The same things were measured in two ways. Each way mixes the same 11 hidden numbers, adds some noise and spreads widely along 6 directions of its own, which tell nothing about the thing.
Some things both ways: the first way, then the second way.
[-13  35  -3  16  -4  11  30 -34  36   7  11   9  16   2   3   4   5 -22
 -26  11  -7  21 -18  21 -31  -7  -1]
[-19 -18  -4   8  14  20   5   1   8 -14  21  -6  21 -64  28  18 -39 -13
  -9]

[-18  13 -19   0  -3 -13 -19   1  39  18  34  18  -3 -13  -7  11 -13   3
   3  17 -28 -15  19   2  15  -3 -11]
[  5  32   6 -16   1 -18 -20 -13  39  37  -3   0 -44 -29 -52   5   9  14
   2]

[ 29   4 -20 -11 -49  20  57  -1   8   9 -28 -22 -14   8  31  20 -39  -9
 -24 -14   3  16  11  -1 -16 -37   5]
[-10  17  30  25 -31 -14  35   8  18   7 -26  35 -39 -46  24 -13  18  15
 -12]

[  0  19 -22  24  13  -3  -1  -2  29   0   6  21  12  12 -24   7   0  -8
 -11  -4   1  -6  15   6  18  12 -16]
[ -4   2  13   6  14  -7 -39  37  -2  13  28   9  17  23 -22 -20   9  21
  26]

[ -2  35 -16  16 -31   9  16 -28  30  17  -7  -4  24  44  17   8  -3  -5
 -23  13  13  15  -1  24   8 -36   0]
[ -3 -41 -11  51   4  22 -23  42  -3  -6  40  38  36 -19  51 -11 -16  11
   6]

[ 12 -19   2   7  -6   6  27   2  28   2 -21 -11   2 -26   4  21 -31  -4
  29 -10 -37  22 -26 -36 -45 -13   0]
[-11  -2 -15  17  37  10 -12 -11  21  -7   9  -3  25  -1  -2  21 -16   9
  17]

[ 22 -42 -11 -31 -25 -15 -11   7 -18  -2  -2  15 -35  11  25  -4 -11  13
  19   0  19   2  12 -25  -8 -17  17]
[-32 -18  16  28   5 -21   6   2   2  -6   4  50  39   2  82 -24 -12   2
  -3]

[  2 -15  14   1 -13 -17 -10  -8  55  -1 -19 -19  -3 -13  13 -16 -25  14
  24  51   3  -5 -11  -2 -24 -18  14]
[-10  12  -2 -16   3 -28   1  23  14  21  -7  -3 -32  -6 -47 -27  41   5
  -6]

[ 19  16   3   6 -11 -36 -35  -6  44  11  46  18 -18 -26 -10   1  -8   3
  10  10 -22 -10  13  11 -35  16  15]
[ -6 -16 -32  28  36  -4   4  23   4   5  26  17  28 -14  43  24  -9 -21
 -10]

[  7 -10 -17  23  43   4  17  13  -1 -27 -20   3 -13  -5 -12  29  11   5
 -14  14   8  -1 -20   9  30   5   0]
[  5   6  40   1 -39  -9   3  14  10 -17   6  -3 -21 -21  34  10  14  15
 -14]

[ -7  -6 -16 -12  13 -23 -24  -1  14  12  21  36 -15 -27 -26 -21  12 -18
  19 -10 -11  -8  17 -10  -6  34   1]
[-24  20  21  12   1  -9  47  17  12  10 -30  26 -26 -44  45 -10  21  -5
 -13]

[  1 -24  13 -23 -28 -14 -22   5  52  -3  -8 -17 -36  -8  30  14 -53  13
  38  37 -18 -26   7 -35  -6 -25  11]
[  3  25  20  -1  11  -6 -34  24   2  23  39  -5  -4   3 -13 -14  -6  13
  25]

[ -3  32 -30  38  11  12  30 -14  29   4  -1   6  29   6 -12   2  15  -2
 -38   8  11   3   1  40  37  -9 -23]
[  5 -41 -21   3 -30   2 -19 -44  35 -19 -16  22  15  12 -10 -16  -6  38
  -7]

[  6   0 -29  14  -8   0   7  -7  10  -2  -5  15  12  16   1  -4  15  25
 -15   5  18 -13  10  31  33 -27 -16]
[-21 -21  -5   3   6   2  -6  -1  22 -11 -13  11  15 -14  -1   0  -5   1
  -3]

[ -4  -8 -20  17  36   7  19  -1 -20 -14 -26   3   6   5  -9  14  16   0
 -15 -14   2  14 -13  10   2  19  -4]
[ -1   4   5 -29 -18 -31 -26 -13  28 -18  -6  -4   2  11 -38 -17 -23  16
  18]

[-34  18 -23  15  25  16  29 -31  13 -15  -9  24  30  13 -13  -8  18   3
 -11  10   7  -6  -7  24  22  -6 -25]
[-25   4   8   7  -8  -2   0  28  15   6  16   3 -17 -41 -39 -18  27   8
   9]

[ 14  -3  -4  16 -19  12  34 -21  19  -1 -54 -10  18  20   7 -13  -5 -16
   2  18  29  33 -26   3 -27 -24  19]
[-12 -12 -14  -9  -7 -23 -22  -4  13 -12   7   1 -12   7 -46 -38  26  28
  14]

[ 27 -35 -19 -26 -36 -23 -11  15   0   7  -4  16 -43  -4  13 -15   6  19
   7  -8  13 -19  31   4   5 -13  12]
[-27  29  18 -26  27 -22  -7  27   8  26  -6  -9 -35 -36 -36 -12  19 -15
   0]

[-37 -17 -40 -19  13  -3 -13  -9  -7   6  28  50 -19 -16  -8 -18  19  11
  14  -2 -13 -29  30   7  53   7 -20]
[ -1  11  -4   0   2   3 -14 -24   8  18   6  12   4 -35  36 -16 -24  14
  23]

[ 27  -6 -15  20 -32   4  15  -2   9  15 -24 -15  -8  20  23  13 -23   6
   0   8   1  26   4   5  -5 -20  17]
[ 16 -28 -39  38   7 -16 -25  31  -6  12  25  31  11  -6  11   0  25  27
   7]

[ 20 -56  -3   6  -3  -5  -3  19  11  -2 -15  -1 -44 -11  21   3 -11  11
  24  -3  -9   9   1 -33  -1   5   4]
[ -6 -11   4  -8  21  10 -16  -1  10   4   1 -14   6 -35 -23  29  -7  18
  -7]

[ -8  14 -10  34  24  -2 -14 -16  33   1 -10  -9  46   2 -11  -1  -1  -2
 -10  40  16   9 -24  23  13  -8  -2]
[ -3   4  14 -31   0  -6  -6 -14  28 -14 -21 -21 -14 -19 -35  17  -6  15
 -12]

[ -6  -9  -4 -14  -8 -13  16  -9  30 -22 -17  -1  12 -12   3  -9 -19  32
  14  51  10 -19  -8  16 -20 -35  -1]
[-24  -6 -10  17  22 -14  -3  20  25  17  46  10  23  -5  -9 -20   9   7
   7]

[-12 -36 -40  15  43 -22 -12  30 -29  30  32  44 -20 -29 -27  -5  52  11
  17 -25 -33  27   7 -10  37  33 -18]
[  5   3  -8  10  23 -15 -36   9  23  65  21  27 -22 -21   7 -14  43  26
  -6]

[ 21  -5   4   5 -25  -9 -19 -13  36  16   3  -4  -6   6  17 -18 -28 -13
  12  10  12  14  10 -16 -25   6  12]
[ -2  41  35 -31 -24 -26   8 -28  20  24 -47  11 -42  -4 -34 -14  12  20
  -3]

[ 22 -14 -33 -22 -34 -17   5  14   4   3   0  15 -36  10  15 -10 -10  23
  -8  20  30 -24  44  17  38 -24   3]
[-17  28  40 -33 -22 -35   5  14  12  27 -26  16 -36 -26  11 -31  27   5
  -9]

[ 25 -31 -23 -26 -30 -10   5  22   5  -9  -2  10 -62  -6  23  14 -19  25
   4  -8  -4 -38  42  -4  32 -14   1]
[-27   4   3 -20  14 -46 -26  33  -8   8 -14  12 -11  13 -21 -32  27 -20
  11]

[  7  13 -24   8   1  -1 -11 -18   3 -20  25  16  14   7   5  12 -18  35
 -15  21  12 -27  13  38  14 -14  -8]
[-11 -14 -24  39  29  -9   6  31  -5  -4  34  17  48 -15  35  35 -20 -15
   2]

Other things, the second way, with their names:
j702: [  6  -4  -1  -6 -41   9   9  16  32   0  30   0 -30 -43 -13  -2  31  21
 -23]
j573: [-11  -9   5  54   0   0  10  18  14   2  45  29   2 -15  41 -23   1   7
  -9]
j443: [-33 -18  -4   9 -19 -20  26 -13  33 -36 -27   9  -6 -41 -36   4   4  18
  -1]
j553: [ -3  -7 -22  16   3  -1  26  12  37   0  -2  15 -14 -22 -27   4  29  22
 -14]
j494: [  3  28  14 -10  14 -23 -26  11  -3  27  11   5 -15  14  -3 -31  19  20
  27]
j185: [-12 -13 -12  32   6 -13  15  30  17   8  -8  30 -11 -28  13  11  39  10
 -11]
j292: [ 28  45  14 -27 -13   6 -46 -15  29  27   1 -31 -43 -24 -71  17   0  31
  29]
j135: [  7  33  23  -2  -3  -5 -31  -6  46  44  28   1 -13 -13 -56   1   8  41
  24]
j42: [ 15   8 -19   9 -26 -14 -10 -14  31   8  12  17   0   4 -48  -2   6  46
  23]
j408: [ -5 -11 -25   5   9   1 -13  22   2  14   2  19  12   4   5 -39  13   3
  18]
j951: [-28   4   1 -12  36 -14 -18  25  -5  19  18  -3   7 -21 -21   2  10  -8
   5]
j18: [ 16   9  17  38 -19   6 -10   3  22  -2  43  26  16  -5  38  35  -8  43
   7]
j695: [ -9  -9 -19  -1 -21 -10  19  -7  16 -22 -38  28   9  -7  16  18   2 -11
 -13]
j203: [ -8  27   7  -1  -7 -21   3  37   6  22  23  15 -23 -15  10 -17  39   3
   7]
j648: [ -5 -32 -59  25  32  -1 -31  17  20  17  29  35  41   8  -4 -16  -3   4
  14]
j461: [ 11 -11  -6   7  -6  -6 -34  22 -18   4   0   9  -2  18  48 -16  32  -2
   8]
j74: [-11 -17 -20  -3  40   5 -10 -19  28 -15   0 -20  11 -23 -35   2 -34  10
   7]
j674: [ -5  -3  -4  23   4  17 -11  12  15   3  24   7 -12 -19  -2 -10  15  15
   4]
j600: [-26  -6 -22 -37  59 -28 -19  -5 -15  -8  -3 -23  16 -22   2 -20 -31  -9
  22]
j164: [  1  -8   1  18  -1 -19 -24  15  -5  35  21  23  13  -5  18  11  26  16
  -1]
j516: [  5 -15  -7 -23  18   9 -55  -4  20  -9  -5 -20  -3  -9 -38 -21 -22  22
  20]
j677: [  4 -15 -20   0 -15 -38 -27 -39  11  -6   7   9  11  18 -20  -8  13  42
  18]
j986: [ -3  19  19 -26  -4 -15 -18 -24  -1  36 -31  18   0  15  21 -28   3   9
  15]
j872: [-24 -31 -23   0  56 -12 -36  31 -12  24  20  10  32  -2 -16 -16  14   6
   7]
j588: [-28 -41 -15   8 -19  -3  13 -16  29  -8 -44  48  29 -23  16   4  13   9
 -15]
j325: [  4  23  30 -37 -44 -40 -15  -8  10  12 -25  10 -39 -14 -12 -21   9   5
  -3]
j380: [ -7  -8 -13 -23   9  -1 -47   6  31  -9  46 -12  24 -16 -49   5 -28  18
  18]
j50: [  4  15   7  22  11  19 -13   3  -1  12  35   9  10  -4  64  24 -13 -12
  -3]
j967: [-21   4  18 -17  16  -4  21   5  12   3 -46  -8 -15 -49   5  11  10  -6
  -9]
j366: [ -4 -18 -37  -8  28  12 -21  -8  33 -10  36 -21   9 -11 -60 -18 -22  21
   9]
j377: [-28  12  11 -29   5 -18  -5   5  29  -1 -31  -8 -26  -8 -73 -10  12 -22
 -10]
j651: [-25  -5 -14  19   2   2  24  14  19   3  14  21   5 -49  15  19  31  -2
 -12]
j152: [  4  43 -10  -9  13 -36 -16  40 -15  13   9   0 -25   4  13 -15  19 -18
  33]
j108: [-12 -41 -24  23  11  12 -20  22  12 -19  11  36  41  17  54 -24  -2  11
   6]
j17: [-21  22   0  11  29 -26 -35   7  -6  28  29   1 -28   3 -15 -42  25 -14
  20]
j713: [-13   9 -19  -7   3 -21  -1  14  22  -5  -1  -2 -12 -41 -40  15   7  -3
  12]
j334: [  9  33  50  22 -58   7  41 -33  39 -12 -40  31 -18 -13  35  12 -20  28
  -4]
j414: [-12  28  37 -33   9 -26 -22  16   2  20 -22  -9 -34  -9  -2 -45   1  -1
  17]
j569: [ -9 -32 -20  40   2   0   9  35   0  17   5  32  -6 -34  17 -37  28   5
 -11]
j579: [  4  40  52 -40  -6 -14 -45 -22  10  29   5 -13 -28 -28  17 -10 -36  -3
   9]
j826: [ -2  15  -4 -20  -8 -43 -38 -14  25  14 -12  20   4  20 -37 -31 -18  10
  33]
j858: [  5 -24 -34  25  -2   6 -36 -27  27  -3  59  12  38   8 -10   2 -30  19
  11]
j126: [ -7  23  -4   2  21 -20   8  29  -2  56 -24  18 -44 -31 -25 -21  40 -13
  -5]
j558: [  3 -44 -11  25 -13  11 -10 -19  25   0  15  35  23  -9  42  -8 -15  20
 -27]
j785: [ 10  20  34 -13 -17  20  -8 -26  42   6 -25  -4 -33 -22  -6  30 -15  11
 -21]
j512: [  2  65  68 -29 -19   1   0 -19  14  12   6 -28 -45 -35   7  23 -20  -6
  -5]
j251: [-24 -12 -21  -1   0 -21  14  -3  14 -28 -35   4  -7  -1 -23   4  26 -18
  -3]
j638: [ -3  17  16 -16  15  12  -5  31  -8  10   0 -22  -1 -39 -16   4 -31 -20
   9]
j844: [ -4  10  16   0  12  -6 -23  38 -10  20  10  -4 -10 -11 -36 -13  17  13
  22]
j188: [  8  37  45 -30  -6   8 -29  -8  20 -11   0 -26 -14  -4 -15  26 -39  -2
  10]
j484: [-18  -1  -9  -3  41  -5  -6  46  -2  15   9 -14 -12 -33 -27   4  21 -20
  -8]
j609: [ -2  45  20  22  -9 -30  -3  34   2  22  20   7 -42 -10 -52 -14  36  20
  28]
j281: [ 12  15  16 -16 -39  -1   2 -18  19  25 -47  26 -20 -17  17 -36  -9  17
   6]
j725: [ 14 -11 -10 -19   7  20 -48 -12  -1 -11 -20 -12  36   1  10  13 -48  -6
  33]
j737: [-18   9  15 -15   3 -26 -28   4  11  26   9  10 -15  25 -26 -29  34  -6
  -8]
j663: [-21 -14  28 -21  -6 -28   3  14   6   7 -13  12  -6 -20  -1 -44   2   7
 -16]
j269: [ -7  27  28 -52  -8 -32 -25 -23  35  26 -30  -5 -15 -21 -31   8 -20  -3
   1]
j884: [  2   7  -1   4   9   8  -5   6  16   1   7  -4   4 -13  20   8 -12 -10
   4]
j466: [ -4  -4  34 -25   5   8  -1   4  15  -3 -15 -13   1 -43  15  11 -29   9
 -19]
j47: [ 17   4 -19  10 -11   0  -7 -45  29 -10  -5  12   3  21  11  -6 -22  21
   9]
j722: [-21   7  14  -2  16  -3   3  10   7   7 -22   9  -9 -32  15   6   9  -2
  -1]
j453: [-34  50   9 -52  20 -18  -5 -13   1  -6  14 -41 -30 -53 -14  13  -4 -39
  14]
j118: [-26   7   5 -22  19 -40 -19  17   9  -4 -15 -10 -11   7 -63  22  37  -5
   0]
j885: [-12  13   3   7   7 -11  -1  19  19  38   4   7 -20 -49 -52   1  16   4
   1]
j371: [ -3   0  14  41  -3   6 -27  23   5  12  44  23   5  14  -7 -21  13  15
  12]
j805: [ -8  -5 -21   0  20  -2 -49   8  13  -9  37 -13  21   2 -15  21  -1 -11
  19]
j31: [-18  11  17  -1 -13  -7   1  -5  12  -5 -25  20  -4  28  -1 -16  19  -1
  -1]
j76: [ -9 -34 -16  30  10  -4  -7  11   0  -7   9  14  24 -23  12 -10  -9   9
   6]

Some of these things the first way, each followed by its name:
[ 36  15   6  31 -33  -5  35  -2  43  -2  -8  11 -13  15  -2  29  -1   6
   1   1 -13  16 -14   5 -49 -26  12] => j805
[  3   5 -15  -5 -50   5  28 -11  42  12 -23 -13  -7   4  26 -11  -2   6
 -28  23  13 -13  12  36   5 -43   1] => j569
[ -2  -4 -26 -14 -12  22  40 -13  -5   1 -10  -1   2 -20  18  23  -3   2
 -15 -16 -15   1 -20   8   8 -44  -9] => j17
[-14  -7 -31  29  41  -1   9   4 -17  -2  22  31   8   3 -13  12  39  19
 -25 -13 -13  11  -1  24  20  18 -26] => j269
[ 20  -1 -36  -2  -9   9  31  -7 -16 -20   5   7  -9   2  20  20  -4  45
 -21  -6   9 -26  16  39  39 -37 -16] => j858
[ 53 -54  -4  16 -12   5  32  23 -21  10 -44 -40 -28  -4  41  26   1  25
  10 -40 -14  45 -29 -24 -13 -23   9] => j785
[-12  33 -16  19  12   5  25   2  56   9  13 -10   9 -23  -6  19 -23 -23
 -35  25 -14   2   2  10  15   2 -18] => j466
[  5 -14 -17  -1 -23   4  16   5  15  -3 -19  12 -23   0   7   4  11  -4
 -29  -6   5 -14   9  20  -3  -8   2] => j76
[ 23  -3 -34 -19 -12 -12   6  17  -6  -6  10  18 -50 -30  -8  20 -21  15
  11 -24 -26 -40  43   8  29   9   4] => j152
[-16 -16 -12  -1 -26  -2  -9   5  48  19 -36 -15  -4   7  14   1  -4  -3
   3  27  -4  -9  -2   1  26 -34   4] => j516
[-22 -35 -26 -13  35  -4 -10  15  -2  -5  -8  11 -15 -50 -16  -4  22   1
  -1 -23 -24 -26   1   1  25  23 -16] => j74
[ 24  29 -28  14 -10   1  64  -7  20  -9  24  33 -13 -15 -16  10 -21   5
  -2  -5 -12   3  24   8 -11  -6 -14] => j651
[-15 -39  -2 -25 -24  -6 -31   5  16   7   5   3 -39  12  43  15  -7  18
  17  33  -3  -9  -3 -20  21 -38  10] => j579
[  7   2 -28   5 -10  15  54   3 -10  -1 -15   5  -7   9   8  25  -3   4
 -27 -31 -18  14  10  10 -16  -2 -12] => j826
[ -8   3 -28  33  26  14  13 -13  -4  -2 -15  14  23  15 -12  -3  20  -5
 -21 -17  10   9  -1  18  26  17 -18] => j844
[-11 -13  10  16  -4   4  -4  -4  57  -7  24   4 -20  -1  27  27 -50  20
  29  52 -28  -4  -4 -30   0 -20 -10] => j164
[  1 -26 -26  13   2  13  43 -19 -18  -2 -45 -14  17   5  19 -22  11  35
  10   1  10  14 -11  24  22 -27 -11] => j408
[  5   7 -29  52  31  -5 -12  -6   7   7   5  31   9   5 -28  -5  56   1
 -15  -8   8   5  -8  40  46  14  -7] => j461
[  1 -37  -6  32   1  10  12   2  13  -3 -24   2 -21   8  17   9  23  22
   2 -21 -24   3 -10   3  11  -2 -12] => j725
[-15   6   9  -3   7 -27 -27 -16  54  14  -4   1   6 -34 -20 -33   4 -25
  21  20 -11  -1  -8  -1 -37  24  15] => j366
[-11  25 -24  18   9   0  52  19  51  -6  11  22   2 -22 -31  33 -18  -2
 -16   1 -44 -11  15  -2  -9   1 -36] => j135
[ -5   1   0   1  20  -8 -24  -4  20  -4   8  31 -22 -11 -27   8  -4 -39
  14 -34 -26  -4  10 -31 -34  56   6] => j609
[  1 -10 -25  -8 -12   0   7  -7  -1 -12  -5  18 -17   8   8   3 -14  28
  10   6  -2 -25  24  13  20 -13  -4] => j713
[-23  26 -21  22  36   5  14 -11  36   3  26   8  13 -37 -19  12  -6  -5
 -11   7 -34 -10   1  16  25  15 -27] => j484
[ 43  -9  14  29  -9  -9  15  13  36  -6  -4   7 -24  -3  -6  28 -26 -12
  15  -9 -18  23 -10 -34 -57  12  13] => j118
[  5  16 -27  19  -3  12  11 -18   0  -3   5   5   4  30  17   9   3  11
 -31  15  26   2  10  35  39 -14  -6] => j325
[  2   9 -32   9  11  11  40   1  -6 -19 -16  40  -5   4 -31   8  27 -25
 -40 -33   9  -3  12  20 -10  23  -8] => j443
[-11 -28 -23  21  34   1  -3 -10  -6   4  20  29  -1 -16  -2 -21  19  11
  14 -13  -8   7   7  -5  29  26 -24] => j986
[ -7 -41 -31  16  19   4 -14 -24 -43  15  -7   4  25   3  20 -36  46  29
  -2 -21  14  23 -10  32  27   3 -10] => j126
[ 22 -20 -26 -25 -21   4  47  21   5  -9 -18 -13 -48 -18  27   4 -19   5
 -35   0  16 -13  32  10  22  -8  -5] => j663
[  9   9  -8  31  31   2   2 -26   4  -1  27  11   0  -6  -2   4 -10   8
  21 -18 -22  14   1  -7   4  30 -11] => j695
[-13  43  -9 -12  -3 -18 -26 -33  52  -4  65  66 -21 -23 -31  -7  -9 -23
  19  26  -9 -37  25   9  -1  13   7] => j453
[ 57 -17  12   4 -34 -28 -13   5  38   4   8  15 -49  -2   2  -9  -9  -3
  26 -31   1  -6  23 -26 -34  14  16] => j31
[ 29  16 -46  -3   1  -6  46   9 -13 -13   5  20 -21 -16 -16  10 -12  24
  -9 -10   2 -22  39  26  38  -2 -11] => j203
